The rows are grouped in 4 ways, from coarse to fine. Each group lies inside one group of the grouping before and may be the whole of it. The rows also spread widely along 13 directions, which tell nothing about the answers.
In the rows, zero is written as 128.
Some rows, each with its group in each grouping after it:
[133 115 139 125 116 101 146 146 131 159 124 131 110 131 105  98 134 115
  84 110 119 104 143 102 155 133 130 182 122 133  95 143 116 165 107 147
 117 140 140 106 135 100 146 121 131 182] | minaf kuv Pined Kido
[ 55 132 103 152  94 188 151 118 112 149 172 157 139  80  94 133 102 102
 134 186 142 125 120  96 133 122 142 140 145 105  95 146 156 119  96  99
 120 103 101 173 118 142 140 127 174 106] | fodun pone sab rodon
[145  63 109 134  74 133 104 104 104 167 154 132 158 101 138  93 164 161
 129 100 126  41  97 125 162 107 144 160 147 166 106 139  85 191 179 149
 131 151  74 122 144 145 126 152 134 155] | fodun kino tofo pob
[120 142 142 111 170 121 164 156 109 125 111 144 118 131 122 116  88 128
 149 176 177 194 119  94  99  92 130 109 144  97 119 121 139 121 105 121
 148 132 133 140 116  85  94 138 127 151] | fodun Beli Fafa migi
[150 109 152 133 196 142 173 167 147 129 133 164 125 123  64 115 135 114
 110 155 118 180 128  14 128 118 144 187 108 113 115 140 123  96 118 136
  95 102 152 144 149  96 135  99 153 155] | fodun pone nad Bason
[128 124 147  99 142  86 144 102 117 131 146 141 129 142 119 152 135  78
 185 124 157 125 104  83  97 138 107  94 173 123 146  86 169 157 107 131
 108 101 156  90 111 130 124 116 106 152] | geles som vupo zokif
[181 121 173 113 114  99 118  90 103 134 146 157 156 164 115  94 142  72
 129 162 107 104 150 111 145 130  99 142 188 138 110 105 149 169  98 139
 125 137 125 115 129 121 113  93  95 104] | fodun pone nad kotib
[154 100 138 104 145  97 152 143  89 138 110 143 147 151 115  97 125 118
 149 138 172 139  98 100 116 102 124 127 140 133 108 113 116 150 130 142
 142 145 122 130 137 100  98 131 124 186] | minaf Tanis lef gal
[182 115 169 151 143 130  89  69  94 125 140 145 175 168 132  78 152  91
  94 144 101  94 181 112 188 110 126 186 145 152 140 114 127 121 137 107
 113 133 118 124 155  95 127 105 140 100] | minaf Nedu koli gegib
[ 89 143 110 126  86 111 124 125  72 154  85 100 107 131 161  90 117 100
 129 131 164 101 164 183 112 134 101 136 151 116  81 136  80 149 115 147
 162 124 100 110 116 102 151 189 130 170] | fodun kino zalu guzuv
[ 65 179 111 128 144 131 110 130 104 115 112  99  87 116 138 118  99 100
 131 141 143 157 154 134  89 117 120 144 110  97 124 138 103 120 114 106
 132 105 140 111 120  89 156 164 130 181] | minaf kuv Tep pido
[146 128 153 139 105 143  96 100 145 141 106 120 117 107 112 126 154 148
 104 107  91  83 167 121 148 125 111 132 157 116 144 104 128 141 131 151
 105 111 128  93 124 161 148 138 130 113] | fodun kino Sozil Ter
[146  84 142 111 137 120 163 121 119 160 129 153 151 119 102 128 123 133
 147 143 200 105  94  75 163 114 143 121 165 117 111 101 169 148 108 128
 131 148 115 149 121 114  89 123 163 157] | geles som zonu nomi
[123 134 123 105 116 119 140 182 139 150 149 174 146 103  57 124  96 113
 125 151  56 176 108  68  91 138 113 125 165 136  96 126 138 176 107 176
 114 135 153 143 109 174 113 100 115 108] | geles Nafi bino gil
[117 108  87 126  70 217 136 107 162 180 128 127 133  46  65 143 138 170
 107 135 129  50 100  78 138 135 125 129 194 109 100 136 154 188 132 162
 115 109  73 146 112 204 143 147 164 112] | geles som zozap gikob
[165 116 163 154 191 111 112  88 130 106 159 148 167 154 186 115 124 172
 135 131 134 153 152 124 178  71 152 108 139 152 222  97 156 122 164  82
 127 140 129 100 119  76  79 124 122  84] | geles som vupo Ren
[160 129 144 116 151 132 103  83  93 170 112 128 176 146  99 103 129  79
 107 138 162  99 174  65 155 138 137 169 194 124  97 108 149 100 129 124
 102 113 129 136 119  75 133 142 183 126] | minaf Tanis fubut Tufe
[ 67 139  93 132  86 120 139 125  74 155 130 146 161 128 134 126  97  74
 158 142 123 141 139 155  82 149  95  88 179 144 112 112 134 143 121 155
 133  88 121 124  96 151 148 154 133  94] | geles som zozap zefab
[103 157 141 149 121 157 102 134 139 117  75 113  88 105 104 127 122 132
 101 133  99 130 184 140 131 130  98 136 119  93 133 110 115 117  95 140
 122 106 139 115 130 160 159 146 144 133] | geles Nafi bino pupo
[163 127 136 133 149 144 100  79  92 109 109 112 136 152 148  84 152 111
 123 141 136  99 148 127 127 103 112 156 139 133 141 126  90 143 157 121
 137 115  95 105 156 103 136 149 114 150] | minaf Nedu sapi Veze
[ 67 176  57 141 123 165 173 138 113 163 135 120 132 118 147  91  80 123
 102 147 128 165 155 137  73 127 127 130 174 138 116 189 105 166 152 136
 148  85  92 106  86  82 158 190 120 103] | minaf Tanis fubut Mov
[121  86 132 125 108 104 179 135 114 180 136 159 152 123 103 140 132 116
 147 105 147 112 111  83 124 138 130 105 176 140 116 102 159 134 128 165
 102 105 141 113 106 136 128 131 150 128] | fodun kino zalu tipen
[ 54 138 113 144 115  93 138 187 129 150 187 161 126  94 136 121  76 141
 119 133  83 188 126 120 128 106 159 138 105 140 123 154 123 146 122 115
 121 146 157 128  95 100 114 129 128 131] | fodun peze nedag Releb
[ 87 142 138 168 163 157 150 106 110  94 124 141 126 140 136 134 116 110
 139 152 144 167 155 127 117 100 123 108 103 114 182 105 153  78 119  92
 113  75 137 119 136 115 147 127 148 112] | minaf kuv Tep vatof
[115  94 120 123  84 150 142 143 144 164 111 141 127  83  56 152 143 142
 128 102 110  90  94  75 113 133 119 120 148 118 110 104 139 153 127 174
  92 106 133 122 127 196 147 124 155 158] | minaf Tanis tafu kedu
[128 120 123 121 110 125  47 102 112 125 109  92 113 103 129 118 159 142
 141  91 109  73 120 126 114 109 117 144 120 128 140 107  75 156 170 140
 113 125 121  92 144 151 147 161 120 197] | minaf Tanis lef sudip
[ 76 166  92 129 133 137  72 152 127 144 105  95  98  84 124 113 104 140
 107 108  91 143 166 120 102 131 129 164 125 114 115 149  68 134 148 143
 122 115 138 109 110 117 159 188 145 165] | geles Nafi bino gil
[135 113 163 124 162  76  63 107  85 137 126 121 142 145 130 108 138  88
 127 106 141 112 157  87 169 115 151 188 105 128 118  98 102  84 138 102
 100 146 166 123 149  63 127 134 173 198] | minaf Nedu sapi Veze
[114 146 154 131 130 119 126 153 151 145  88 136 110 112  92 155 110 139
 118 112  71 166 170 112  98 135  97  82 164 100 151  78 148 103 115 177
  93  90 175  94  88 162 141 136 130  98] | fodun pone nad Bason
[120 138 142 145 130 128 115 102 112 118 134 151 153 137 138 128 108 119
 145 144 109 147 156 142 126 114 109  85 165 135 169  89 159 129 123 122
 124 111 135 112 109 146 113 129 123  72] | geles Nafi bino pupo
[114 108 156 114 133  90  89 145 115 136 140 141 119 105  89 135 133 101
 151 127 117 128 115  71 132 122 135 160 108 110 100  98 115 113 111 128
  99 140 167 135 138 126 125 114 149 194] | fodun pone nad Bason
[ 73 111 104 148 109 133 154 157 129 119  97 124  90 100 134 146 125 168
 161  95 127 137 106 161  82 112 101  71 106 122 166 107 103 152 140 159
 132  94 126  88 124 184 146 166 113 162] | geles Nafi bino pupo
[137  61 155 139 110 121 148 136 118 139 166 194 172 116  73 144 143 118
 159 140  96 126  84  72 136 113 126 110 134 145 130  82 161 125 125 150
  92 120 139 149 141 186 110  78 144 111] | fodun pone nad Bason
[117 169 147 129 110 154 127 125 148 137 116 138 118 100 108 133  91 143
 106 167  99 148 165 131 121 116 107  89 187  92 135 109 173 145  93 136
 128 119 129 121  84 151 111 131 120  72] | fodun peze nedag Releb
[ 71 129 113 166 115 135  74 113 138 117 215 141 137  81 162 129 107 183
 130 119  69 133 110 138 159  67 170 135  90 151 188 135 122 153 172  72
 113 155 128 117 121 128 105 126 125 118] | minaf Nedu koli gegib
[122 108 109 127 102 130 148  99 113 151 168 131 133 119 152 103 140 130
 146 131 151  85 103 123 126 113 131 132 167 143 124 151 119 196 146 126
 139 123  89  99 118 111 125 148  99 145] | fodun pone sab rodon
[ 92 124  91 145 103 157 142 146  93 162  72 108 121 113 124  90 117 134
  95 126 157 111 156 149 126 123 121 158 126 119  85 151  77 129 134 151
 147 114  88 134 132 110 161 187 167 171] | minaf Tanis fubut Tufe
[152  81 159 144 150 115 117 140  96 124 131 161 159 141  98  94 142 113
 116 137 112 133 125  84 168  99 141 185  85 143 117 111 103 103 134 124
 112 148 136 155 173 114 117  98 162 166] | minaf Nedu koli gegib
[149 147 147  88 149  97  82 105 134 155 133 131 158 113 123 151  98 146
 154 123 125 139 131  87 120 116 127  72 219 118 159  68 179 147 140 139
 111 141 158 107  70 124  77 140 128  99] | geles som zozap gikob
[165 122 172 131 143 144 148 110 142 110  69 138 116 138  91 145 152 124
 133 134 128 122 150 104 121 130  78  89 158 100 165  66 164 124  98 162
 110  87 141 101 134 180 138 111 124 112] | geles som zozap gikob
[ 93 177 161 170 116 144 153 140 112  94  93 143  96 146 130 106 106  97
 100 186  96 179 204 178 127 119  85 124 110  99 134 119 131 105  60 121
 145 103 134 127 134 137 152 116 119  86] | fodun kino zalu tipen
[ 99 128  90 120 143 167  76 111 135 145 118  89 117  54 138 154 128 203
 164  94 144 109 101  92  84  95 150  96 158 108 166 112  99 125 210 137
 110 101 111 102  99 141 124 206 151 160] | fodun kino zalu tipen

New rows, each followed by its group in each grouping:
[128 147 116 122 125 128  85 121 141 125 149 110 112  93 166 108 117 185
 129 123  97 124 122 139 110  86 133 117 152 130 160 142 100 195 173 126
 141 143 107  85 101 119 104 165  79 136] | fodun peze nedag Releb
[ 85  86 131 165  89 129 151 112  93 138 116 140 128 131 115 128 157  91
 136 106 154  82 133 130 148 131 119 148  95 133 122 109 123 110 111 125
 105  91 127 115 158 145 175 127 168 172] | minaf Tanis tafu kedu
[ 84 143 148 154  99  97  87 106  82 122 107 115 109 140 156 114 137  68
 131 118 114 106 190 173 128 141  98 145 115 120 125 107 104 107 106 123
 116  95 147  90 130 119 175 150 131 151] | fodun peze nedag Releb
[144 167 160 119 172  78  89 152 131 132  91 114 111 145 139  98 108 126
  88 119  95 171 202 118 147 123 120 164 131 118 136 117 102 125 113 138
 126 146 173  98 112  68 126 141 124 146] | geles som zozap gikob
[ 99 163  92 109 141 141  70 165 110 127 108 117 128  87 109 105  93 133
 129 152  79 176 131 108  74 119 117 147 134 116 105 140  65 145 153 158
 140 130 123 146 115 138 131 167 128 150] | geles som zonu nomi
[103 129 139 148 152 156 207 147 141 128 143 169 116 129  64 130 119  82
 103 165 132 164 133  52 126 133 130 161 111 111 116 139 169 109  76 119
  97  83 150 139 142 120 158  86 156 134] | minaf kuv Pined Kido
[ 89 111 106 114  83 106 159 157 137 204 168 153 142  96  69 135 112 104
 110 102 111 108 108  61 133 153 148 156 164 141  74 141 152 170 109 155
  91 127 153 125 100 128 145 119 157 153] | minaf Tanis fubut Tufe
[ 84  90 113 159  93 134 167 122  99 167 152 162 158 121 121 126 126 104
 136 127 131 112 131 123 134 133 128 122 151 145 117 122 142 122 128 140
 111  92 115 127 116 136 149 137 157 105] | fodun pone nad Bason
[ 67 188 131 156 100 167 128 121 104  88 104 125  85 117 126 118 111  85
 130 193 108 155 174 172  91 124  81 121 116  87 122 126 118 120  71 114
 146  89 117 130 135 160 165 135 115 111] | fodun kino zalu tipen
[126  92 151 148 123 138 124 173 119 100 120 173 140 111  73 124 126 144
 124 150  68 165 101 107 125  93 117 127  72 132 135  95 116 114 124 149
 112 136 139 160 167 193 118  86 143 141] | minaf kuv Pined Kido
[ 63 153 144 158 108 150  93 161 141 102 120 146 101  78  94 145  93 144
 113 168  78 169 149 141 149 107 119 127  79  88 134 102 135 108  75 112
 125 141 148 164 130 180 128 109 159 123] | geles som zonu nomi
[116 143 137 144 119 163 146 127 124  83 108 139 101 125 121 114 128 122
 134 182 119 145 132 153 112 107  86 117 110 106 142 122 122 160  89 125
 154 113  98 131 151 172 136 115 101 125] | geles som vupo zokif
[138 111 130 112 130 101 112 153 142 172 118 135 143 102 115 139 111 180
 132  90  88 143 125 102 106 113 129  85 184 133 147  94 126 143 171 182
 106 127 148  97  80 139 104 157 124 117] | fodun pone nad Bason
[129  81 140 148  93 146 180 146 135 159 121 173 154 113  84 134 118 165
 110 126 108 122 110 118 152 106 122  93 149 134 135  95 166 141 120 162
 116 131 120 139 121 181 107 107 152  97] | minaf Nedu koli gegib
[161 114 145 149 147 145 168 130 104 130  79 151 159 163 125  93 115 140
  97 147 125 154 165 144 130 105 104 101 156 138 150 105 137 115 136 159
 138 107 108 122 128 124 119 136 136  85] | minaf kuv Pined Kido
[131  72 106 126 107 137 192 159 128 192 118 158 153 108  82 119 124 145
 116 107 148 105 104  81 137 138 134 128 172 145  92 132 138 164 132 181
 121 120 111 133 115 146 126 143 161 138] | geles Nafi bino pupo
[ 79 149 150 138 126  96 180 113 112 146 110 126  98 157 134 139 110  73
 128 116 177 131 171 138 127 143 111 107 145 106 134 101 178 113  70 116
 113  89 167  84 103  86 158 134 140 150] | minaf kuv Tep pido
[112 126 133 102 107  86 151 115 151 160 186 141 113 112 111 151 124 119
 153  98 123 105  86  81 114 126 133 106 172 131 141 113 174 200 116 129
 100 132 161  75  94 129 114 109  93 157] | minaf Nedu koli gegib
[131 100 130 136 145 126 216 162 141 148 164 188 159 136  94 126 103 141
 120 139 112 180  97  76 118 105 139 103 149 153 147 127 176 155 127 147
 112 117 140 126 112 127 104  93 122  96] | minaf kuv Tep pido
[ 93 128  96 131 131 123 158 193  96 154 107 155 156 119 125  95  74 144
 115 153 117 198 136 134 108 112 126 121 137 140 103 140  97 134 135 163
 157 138 116 159 107 113 110 156 149 117] | geles som zozap gikob
[135 147 139 129 159 104 145 114 119 159 147 129 137 144 170  88  99 128
  99 141 165 139 175 116 163 109 153 153 175 129 128 152 144 145 126  99
 140 139 124 102  90  24 104 156 127 121] | fodun peze nedag Releb
[161 127 154 152 140  82 161 125 134 157 126 145 153 180 168  88 119 146
  77  92  93 147 195 149 166 113 127 126 166 170 175 127 140 157 143 144
 122 127 147  60  98  68 123 131 102  81] | minaf Tanis tafu kedu
[173  89 176 142 122 118 176 106 132  96 116 155 110 162 105 116 184  93
 138 138 133  91 120 113 148 129  83 137 113 129 148  99 146 175  81 144
 123 108 124  96 173 169 146  75  91 151] | geles som zonu nomi
[ 74  92 116 149  78 134 188 123 101 161 144 157 138 111 121 136 125 114
 152 129 173 100 110 134 135 126 127 100 145 128 113 118 155 136 107 130
 126 102 109 129 120 149 139 138 156 128] | fodun kino Sozil Ter
[151 133 130 131 117 117  90 122  91 139 146 145 169 145 135  66 113 112
  96 151  66 135 155 137 142 107 122 169 149 161 111 142  92 166 149 138
 141 159 110 133 132 107 112 125 110 107] | minaf Nedu koli gegib
[101 101 114 151  99 138 131 114 112 169 133 141 151 113 119 122 128 121
 118 109 130  90 148 121 156 137 132 137 156 144 120 120 137 135 131 139
 112 109 119 121 117 139 147 149 167 116] | geles Nafi bino pupo
[136 104 139 130 102 145 175 144 128 115  78 128  81 122 105 119 158 136
 140 134 138 109 104 132  90 115  81 112 121 107 121 120 106 175 106 175
 140 102 105  99 156 182 152 131  89 175] | fodun Beli Fafa migi
[104 153 129 110 123 100  45 153  97 105 134 126 125 106 120 107  99 122
 138 148  68 163 119 133  95  97 120 140 101 125 117 114  80 145 138 129
 132 162 146 137 135 139 112 130 112 172] | minaf kuv Pined Kido
[141 104 113 138 106 149 158 105 115 123 115 120 113 131 150  87 153 138
 128 141 164  78 115 154 138 111 105 141 135 133 126 148 100 206 127 138
 166 127  64 108 149 134 137 148  98 161] | geles som zonu nomi
[115 103 129 167 145 139 119 133 137  94 189 159 131 110 136 114 145 155
 140 138  67 152 105 104 128  82 142 151  77 154 177 141  98 145 165 108
 112 118 122 115 154 139 129 106 101 127] | fodun pone nad Bason
[115 100 156 141 135 105 132 168 137 118 143 157 117 105 132 130 108 188
 139 135 120 167  99 121 150  67 148 110  90 123 155 108 131 137 124 118
 132 168 142 133 133 130  84 113 125 152] | fodun Beli Fafa migi
[100 181 110 117 112 165 127  92 142 119 173 125 108  99 123 127 102 123
 139 172 113 128 111 116  91 106 116 108 176 106 142 142 156 198 113 102
 136 120 108 108 102 140 117 128  84 111] | minaf Nedu koli gegib
[156 123 147 147 138 145  84  81  83  89 130 127 139 146 144  83 168  91
 141 161 116 102 150 124 130 107 108 175 113 136 136 126  83 131 145 111
 132 111  98 122 175 126 146 127 114 138] | fodun kino zalu guzuv
[144  84 166 147 156 109 158 160 143 133 135 166 137 119 116 124 128 182
 120 118 129 155 121  90 174  84 157 127 102 132 156 106 139 112 133 125
 114 148 146 129 137 115  94 110 151 137] | fodun kino Sozil Ter
[150 133 131  88 137 136 134 184 122 153  91 141 123 107  40  99 110 110
  99 158 100 156 116  50 100 130 116 177 143 102  53 136  97 147 106 179
 125 147 136 163 137 136 121 118 143 182] | minaf Nedu koli gegib
[ 91 141  83 111 155 125 116 182  94 136 106 126 142 106 126 108  81 157
 150 133 117 203 103 114  52  93 132 104 130 132 128 132  71 129 184 156
 141 121 125 133 108 114 110 182 130 163] | minaf Tanis lef sudip
[ 98 144 146 153 169 124  90 131 103 120 152 163 170 124 128 123  79 121
 129 162 107 195 169 106 155  99 152 129 125 130 154 100 150  70 124  87
 115 135 158 159 114  98  98 124 176  83] | geles Nafi bino pupo
[ 85 121 117 146 114 126 150 105  71 111 129 131 112 150 138 106 153  44
 168 150 154 113 133 138  86 140  92 148 113 126 110 133  93 130 110 125
 131  70 110 107 155 124 182 141 112 171] | fodun pone nad Bason
[ 79 167 114 158 106 136 107  98  98 151 146 134 154 133 154 107  87 101
  96 143  92 140 193 163 139 123 126 127 167 138 136 131 138 122 129 110
 126 110 125 115  94  99 142 153 143  66] | minaf Nedu sapi Veze
[ 81 141 108 135 119 138 123 163 159 151 147 120  90  71 124 115  94 183
  95 128 129 131 130 115 164 102 161 165 109 111 111 162 113 172 112 107
 141 168 124 131 112 104 114 153 145 172] | geles Nafi bino pupo
[105 105 118  99 120  93  96 176  56 150 138 165 185 115  94  95  81 102
 153 167 134 172  90  93 118 100 149 151 122 138  59 117  95 119 132 132
 142 181 130 198 134 109  82 128 172 178] | minaf Tanis tafu kedu
[121  45 130 175 138 116 133 145 100 137 131 157 173 129 151 113 136 191
 126  82 121 129 111 138 170  73 159 122  76 175 178 101 105 100 194 133
 113 136 120 127 151 125 112 138 169 143] | minaf kuv Tep pido
[ 97 150 163 164 161 133 152  73  94  88 129 148 132 169 142 144 124  64
 163 155 152 158 166 131 112 114 102  88 132 110 192  76 180  70 100  84
 105  62 155  99 130 117 145 113 134  96] | minaf Nedu koli gegib
[128 101 144 156  72 124 100 118 163 130 175 135 100  96 134 105 153 174
  92 110  81  58 126 148 210 101 138 177  94 148 136 145 117 220 108 109
 132 181 112 105 152 157 124 102 104 153] | geles Nafi bino pupo
[137 148 109 122 140 188 113 132 149 139 106 116 117  89  67 110 135 136
  91 144  95 122 136  58 102 125 124 177 143 107 105 152 100 147 142 152
 108 101 112 130 137 143 158 144 143 149] | minaf Tanis fubut Mov
[123 160 165 143 134 157 115 117 110  78  78 133 105 137 103 120 119 103
 122 181 111 154 164 148 109 108  81 110 113  89 145  87 137 104  82 123
 132 105 131 132 150 164 139 112 126 123] | minaf kuv Pined Kido
[ 78 148 126 145 137 148 172 149 139 121 147 152 109 101 122 139  91 139
 135 164 135 177 126 112 107 103 131  99 131 102 147 131 159 128 104 109
 126 103 133 125 103 124 118 131 127 114] | fodun peze nedag Releb
[136 121 139 150 150 152 186 138 106 138  63 143 136 161  88 109 137  91
 101 135 139 150 173 100 111 138  97 136 140 120 124 115 129  88 113 165
 110  63 133 117 139 124 169 134 158 125] | minaf Tanis lef gal
[ 91 149 101 117 130  91  85 140  53 135  87 114 144 143 161  95  93  92
 161 126 130 161 158 171  71 130  99 108 152 138 113 111  69 125 151 154
 153 117 129 114 109 108 133 194 125 150] | geles Nafi bino pupo
[129 130 144 119 140 113 104 139 124 136 131 143 145 103 128 137  99 171
 149 135 114 161 121 110 119  90 137  83 161 120 154  88 142 125 148 135
 124 145 142 128  98 133  81 141 132 111] | fodun kino zalu tipen
[105 123 107 137 143 133  91 133 124 154 178 126 136  94 127  91 116 146
  94 123 112 120 127  78 170  96 182 218 100 140 109 172  87 143 161  94
 117 161 122 140 136  66 123 143 161 179] | minaf Nedu koli gegib
[121 130 130 111 134 130 100 121 125 154 156 143 158  88 123 136  89 171
 148 146 141 145 111  90 133  90 159  95 183 116 134 103 155 132 146 114
 126 155 127 146  88 116  72 147 153 108] | fodun kino tofo pob
[ 91 111 133 170 124 114 137 118  85 141 183 177 182 146 152 104 102  98
 130 157 108 158 157 138 159 108 143 136 134 160 138 124 142 103 130 100
 122 120 126 142 117  94 120 119 150  72] | fodun pone nad Bason
[ 57 116 117 152  96 109 130 162 122 158 146 149 127  96 114 136 107 122
 116 113 107 136 139 122 156 132 140 148 101 132 114 124 128 124 104 129
 110 130 154 137 119 134 146 128 171 146] | geles som zozap gikob
[188  83 143 163 173 176 166  98 113  86 115 152 150 162 131  83 178 127
 123 162 139 120 130 103 145  97 109 163 107 148 166 135 104 141 150 127
 138  94  74 126 188 133 140 112 117 120] | geles som vupo zokif
[ 70 136  89 144 106 169  91  95 109 125 190 136 146  84 120 132 119 116
 155 144  94 117  98 104  99 106 139 136 132 136 143 137 120 146 162 101
 108 104 110 132 127 155 140 137 134 123] | minaf Nedu koli gegib
[138 114 135 147 132 151  83  54 100 113 102  86 112 135 161 105 173 124
 129 105 167  49 152 144 148 106 119 158 119 123 157 114 100 133 156 105
 123 103  97  87 159 109 162 164 135 182] | minaf kuv Tep pido
[134  95 131 149 118 155 114 120 140 181 118 149 181  97  98 139 117 185
  95  97 103 112 149  93 168 107 153 109 176 140 155  92 161 102 169 150
  89 119 130 130  98 144 115 144 193  78] | minaf Tanis tafu kedu
[144 162 113 101 180 158  80 136 144 117 107  91  94  97  93 107 136 136
 109 125  94 142 130  52  76 114 128 186 124 107 123 153  70 149 166 146
 108 108 134 106 139 109 153 155 115 196] | minaf kuv Tep pido
[ 85 140  75 112 146 183 137 135 125 148 162 125 128  73  96 119  98 138
 133 160 157 141  84  55  93 103 162 158 142 112  99 170 119 153 151 110
 126 119  99 157 119 103 125 156 154 171] | minaf kuv Tep pido
[ 87 132 127 148 127 135  70 144 116 106  82  94  83  92 139 119 127 174
 123 107 113 125 137 159 127  86 124 142  62 101 147 111  60 112 149 123
 132 139 128 116 150 139 138 168 144 206] | minaf Nedu koli gegib
[130 149 174 122 149 103 107 125 121 120 125 138 110 136  92 126 136  67
 128 147 102 144 165  74 127 139 112 163 130 100 117 104 133 103  84 125
  95 108 176 114 134 113 147 101 130 151] | fodun pone sab rodon
[ 63 189 141 159  90 120  88 133 136  98 151 118  67 109 155 103 103 118
  99 165  64 147 183 192 143 108 108 159  87 104 128 149 101 162  72  92
 147 145 136 107 125 121 148 124  87 133] | fodun pone nad Bason
[156 135 128 117 103 174 107  52 168 160 181 117 123  89 105 130 163 130
 117 130 112  39 125  62 144 133 132 154 214 119 134 143 162 202 137 122
  96 105 102  86 108 141 142 126 106 109] | fodun pone sab rodon
[ 83 138 105 118  73 120 171 121  93 155 184 157 143 129 125 102  89  79
 136 174 145 123 103 140 119 123 123 125 168 141  81 152 159 205  84 114
 153 146 102 141 109 116 115 114 106 126] | minaf kuv Tep pido
[139 153 156 104 104  92 159 130 131 140 121 141 112 139 131 123 102 130
 140 145 129 145 135 145 107 118  97  69 196 113 130 100 163 187  87 150
 148 141 137  92  87 133  96 127  79 108] | fodun kino tofo pob
[174 151 146 134 179 123 111 108 121 123  92 119 148 161 157  93 117 156
 103 126 115 161 183 133 124  95 118 112 168 135 179 109 119 127 165 134
 132 117 127  86 109  81 111 157 112  97] | minaf Tanis fubut Tufe
[137 140 128 122 191 129 162 164 140 134  88 129 123 130 114 119 104 164
 116 121 138 195 140  78  96 100 135 116 140 115 157 124 119 112 152 147
 120 106 147 103 109  86 117 155 136 147] | minaf Tanis tafu kedu
[148 102 127 130 167 143 131 123 140 144 124 122 136 104 140 118 118 211
 122 111 160 126 108  97 151  70 162 117 141 124 168 118 126 138 180 118
 130 149 109 115 116  94  83 160 146 154] | minaf Nedu koli gegib
[148 133 151 133 160 131 133 144 109 124  68 135 140 145 124 105  98 154
 104 147 130 172 165 140 124  96 113  98 144 115 147  92 130 100 131 148
 139 128 129 129 119 114 104 146 144 115] | minaf kuv Pined Kido
[170 117 145 121 150  92 134 115  94 167 146 155 188 160 144  90 116 112
 121 133 123 142 157  97 142 119 138 133 200 162 127 119 139 137 155 145
 124 133 130 115 101  72  99 137 129  85] | fodun kino zalu tipen
[103 164 146 149 108 132  59  72  89  79 138 120 116 138 152 115 144  67
 161 161  79 117 167 170  95 121  79 125 128 119 155 101 104 132 117 108
 125  90 125  96 142 157 162 128  86 112] | fodun pone nad Bason
[120 108 132 139 142 150 109 135 124 152 158 154 160  92 114 117 104 163
 117 154 127 144 122  76 163  85 169 152 136 127 123 131 138 113 146 109
 118 152 119 164 123 106  96 131 172 117] | fodun Beli Fafa migi
